The first 5 rows are patterns. Each new row is the sum of 2 different patterns, raised or lowered, with some noise. Before adding, each is slid sideways (what falls off one end comes back at the other) and multiplied by a number that may be negative. Names go in the order of the patterns.
In the rows, zero is written as 128.
Some rows, each with the names of its patterns after it:
[129 120 170 114 130 152 123 145  94 114 124 109 114 145 136 153 123 101
 128 116 114 137 171 131 123 152 111 125 103 138 125  91 119 186 126 144]  Vepip
[ 90 102 122 126 139 129 120 158 115 113 112 140 112 131 118 125 123 119
 125 117 138 127 119 177 175 127 132 143  74  95 136  86 121  98 117 129]  ruseb
[154  99 139 121 129 130 111 122 148 131 152 149 122  98 137 130 127 144
 114 161 106 102 130 162 167 168 124 116 102 132 124 124 141 121 186 118]  lodu
[ 94 106  96 133 117 167 144 119  88 117 147 136 105 106 119  90 132 129
 129 124 115 122 147 115 150 128  98 160 147 129 131 115 125 128 128 135]  dar
[146 117 141 135 126 134  88 130 163 125 107 128 124 119 107 146 137 128
  93 117 129 125 140 123 150 130 108 155 104 152 122 129 152 168 118  74]  Vilo

New rows. What belongs after each?
[123 114  88  82 125 121 104 175 155 112 168 111 137 113 121 153 162 132
 116  90 113 139  95 123 127 131  87 139 114 132 123 122 126 132 129 121]  ruseb dar
[178 150 155 163 130 105 158 135 143 150 154 175 121 127 193 193  80 159
 126 140 157 106 186 144 106 155 147 183 167 159 182 151 126 139 145 161]  Vepip Vilo
[140 119 122 153 123 139 118  86 162 157 128 138 117 116 101 126 140  80
 114  97 145 112 167 160 121  58 117 139 135 109  83 122  86 116 133 117]  Vepip dar
[196 183 153 131 145 149 157 135 148 184 146 124 166 168 181 179 149 149
 137 159 138 149 164 102 147 141 165 117 200 171 143 186 143 173 169 151]  ruseb lodu
[130 142 131 144 139 138 120 136 155 150 140 129 155 101 110 138 131 149
 140 128 130 104 123 130 130 144 127 161 144 145 112 131 138 127 134 123]  ruseb lodu
[130 145 131 164 150 179 131 141 176 150  98 144 117 141 140 106 167 126
 111 146 122 174 153 141 154 149 140 144 133 147 167 126 146 158 147 105]  Vepip dar
[132 130 144 107 113 124 157 140 147 121 109  95 132 123 131 131 108 168
 109 136 101 149 120 118 134 103 116 127 127 140 127 116 121 132 130 123]  Vepip lodu
[163 176 140  97 161 107 157 142 156 142 117 145 169 148 133 139 145 129
 119 162 165 140 117 135 139 152 139 150 170 147 112 153 110 169 151 158]  lodu Vilo
[120 159 113 174 108 157  87 135 110 124 127 103 116 141 135 146 141 147
 122 136 129 135 111  94 161  78  97 110 153 168 138 107 106 100 139 120]  ruseb lodu
[150 135 124 126 112  97 140 135 132 157 148 131 162 132 157 141 121 168
 158 138 135 125 132 140 123 145 128 130 112 148 129 159 146 133 118 133]  ruseb dar
[ 50  74  83  49  71 102  72  89  80  78 109  79  79  86  91  77  64  64
  77  75  85  84  54 105  67  61  82  67  68  63 107  98  70  85  66  72]  Vepip Vilo
[127  70  56 112 140  98 108 104 147 117 118 173 114  53 115  97 113 121
  55 132  94  86 133  70 131 118 110 136 118  91 101  79 138 151 130 119]  Vepip dar
[161 105 140 125 162 133 143 134 118 134 153 140 123 151 137 131 170 186
 147 144 140  92 114 144 119 137 130 136 137 126 108 150 137 153 157 156]  ruseb Vilo
[111 153 136 147 190 128 122 118 147 157 146 156 134 162 156 142 174 166
 191 139 127 142 162 159 124 137 178 159 202 174 166 116 152 144 158 152]  lodu dar
[ 85  95 103 110 109  99 116  91 105  98  98  82 105 131  78 105  89  79
 101 101 134  91  82  97 118  98 103 105 112  89  84  97 124  83  82  98]  ruseb Vilo
[136 119 164 153 160 139  82 144 153 125 134 177 139 128 147 136 144 114
 127 125 109 126 201 138 168 139 118 192 109 158 157 136 172 135 120  95]  Vepip Vilo
[103 136 100 146 125 170 161 119 106 138 162 163 130 128 165 115 142 141
 157 135 141 135 159 138 159 147 118 175 161 147 180 168 145 154 158 122]  ruseb dar
[145 160 194 174 178 193 185 203 164 195 177 190 162 178 169 168 154 190
 192 180 209 157 157 184 163 147 197 199 188 167 149 172 203 197 231 171]  lodu Vilo
[ 93 118 113 142 166 125 107 134 124 116 105 134 155 107 122 134 143 101
 118 126  92 138 106 135 133 105 166 112  85 117  91  88 135 132 117 130]  Vepip Vilo
[ 63  51  69 104  70 137 111 107  58  89 139 109  39  78  73  68 106  72
 105  89  70  94 102 107 124  96  81 131  97  90  81  90 114  97 102 107]  Vepip dar
[137 141 134 130 132 135 175 117 150 171 129 109  91 119 137 122 149 173
 139 148 130 134 128 136 121 173 124 152 116 128 145 130 115 149 128 139]  Vepip lodu
[116 194 149 159 125 118 113 136 119 106 146 164 160 156 133 133  99 136
 150 174 156 118 191  97 109 117 179 167 138 123 178 106 156 137 123 190]  Vepip lodu
[134  83  90  61  89  92  79  81 121  90 110  85  87  96  80  83  96 136
  87  86 130  66 105  55 105  87  46  66 150 118  98  96  80 125  82  90]  Vepip Vilo
[105 110  90 123 101 121 142  99 139 121 109  65 123 101 103 107 121 112
  93 118 126  87  95 106 105 112  85 140  99  89  87 122 136 134 112  98]  lodu Vilo
[131 146 112 149 168 146 131 108 113 122 139 158 152 141 130 125 155 108
 150 138 154 127 142 135 139 149 133 131 125 121 136 127 149 133 133 144]  lodu dar
[146 130 129 148 173 144 126 154 129 110  96 145 132 102 154 194 133 169
 143 146 173 126 159 168 131 153 103 129 138 107 134 159 150 151 143 115]  Vepip ruseb
[124  94 131 107  99 101 133 113 131 112 106 117 107 105 115 145 119 112
 166 139 117 107 135  82  76 120 121 111 106 110 116 113  93 117 125 121]  Vepip ruseb
[134 142 149 140 143 144 143 148 163 133 150 140 133 118 150 175 118 138
 119 145 140 161 172 137 104 140 165 149 137 134 150 115 142 143 162 148]  dar Vilo
[ 98  97  85  86  73 131 116 114 120 111 107  91  76 102 137  95 109 108
  99  71  97 106  77 126 108 118 129 138 134 116  68  72  74 112  85  68]  Vepip ruseb
[187 185 201 190 164 186 156 181 195 186 182 190 172 150 178 182 162 187
 189 196 168 202 228 187 138 187 145 165 192 132 187 168 158 185 153 197]  Vepip ruseb
[155 208 181 197 177 190 192 196 173 183 180 175 195 200 180 188 166 156
 192 166 194 227 192 163 179 166 199 197 202 198 198 187 181 187 150 195]  ruseb lodu
[ 59 105  88  77  94  60  93  95  97  92  81 111  92 101  85 112  95  91
  61  77  90  95 105 117  88  73  97  88  82  76  97  95 104  92 122  98]  Vepip lodu
[164 157 150 146 178 150 146 146 137 140 155 177 141 165 158 139 197 157
 174 179 166  98 105 128 137 167 160 148 159 137 130 161 112 169 140 176]  ruseb lodu
[154 135 167  97 110 156  69 137 145 129 125 106 116 128 123 171 149 135
 138 118 131 123 166 122 164 139 118 162 113 163 124 151 161 167 180 141]  ruseb Vilo
[ 98 115 116  87 116 108  99  85  68 137 122 107 156 140  93 125  92 129
 137 108 139 133 107  77 104 113  97 105 119 141 108 105 148 114  70 118]  Vepip ruseb
[140 103 134 137 138 139 152 131 152 147 138 172 129 133 146 137 146 122
 117 140 115 130 159 123 136 132 122 139 130 131 139 152 155 146 162 123]  Vepip dar
[ 91  65  90 101  66 104  60 118  99  92  47 103  91  62  99 108  84  70
  75 134 101  68 121  99  79  84  94 111  78  64  93  94  91 109  60  59]  dar Vilo
[115 120 111 109 102 149 134 139  99 122  83 104 123 144 131  99  99 144
 122 131 142 114 121 129 112 100 128  91 129 101 113 139  73  99 129 112]  dar Vilo
[197 197 192 156 203 143 184 232 128 187 163 186 197 168 148 194 237 201
 217 204 176 196 140 201 195 195 199 188 180 214 213 213 203 171 184 218]  dar Vilo
[184 200 192 187 164 215 191 208 159 182 177 168 190 176 178 195 182 196
 205 174 179 189 174 196 205 178 211 165 167 187 209 210 192 172 165 172]  lodu dar
[102 159 150 144  90 121 139 139 131 144 116 131 121 137 146 123  85 139
 100 122 155  82 121 109 106 137 143 141 144 112 148 124 153 114 130  95]  lodu dar
[172 113  93 103 119 109 118 159 118 173 122 136  90 116 120 121 102 100
 151 138 134 145 136 141  85 130 142 120 146  86 146  95  85 114 165 162]  Vepip lodu
[105 142 126 116  97 120 178 136 114 139 135 110 111 124 140 145 101 127
 139 119 108 118 143 110 120 152 127 134 125 156 152 118 119  73 139 126]  Vepip Vilo
[153 184 124 162 200 153 154 146 149 152 139 169 174 163 147 148 147 155
 165 151 181 181 147 176 154 165 157 149 181 188 134 116 197 150 174 167]  Vepip Vilo
[107 128 141  91  99 108 113 113 149 139 127 154 145 140 118 124 143 135
 130 144 121 123 142  98 131 121 139 113 116 117 157 128 134 129 119 151]  Vepip ruseb
[148 165 157 107 161 153 160 164 130 164 171 140 177 152 153 184 173 173
 170 140 156 148 162 176 142 152 145 156 132 183 173 144 145 155 186 159]  Vepip dar
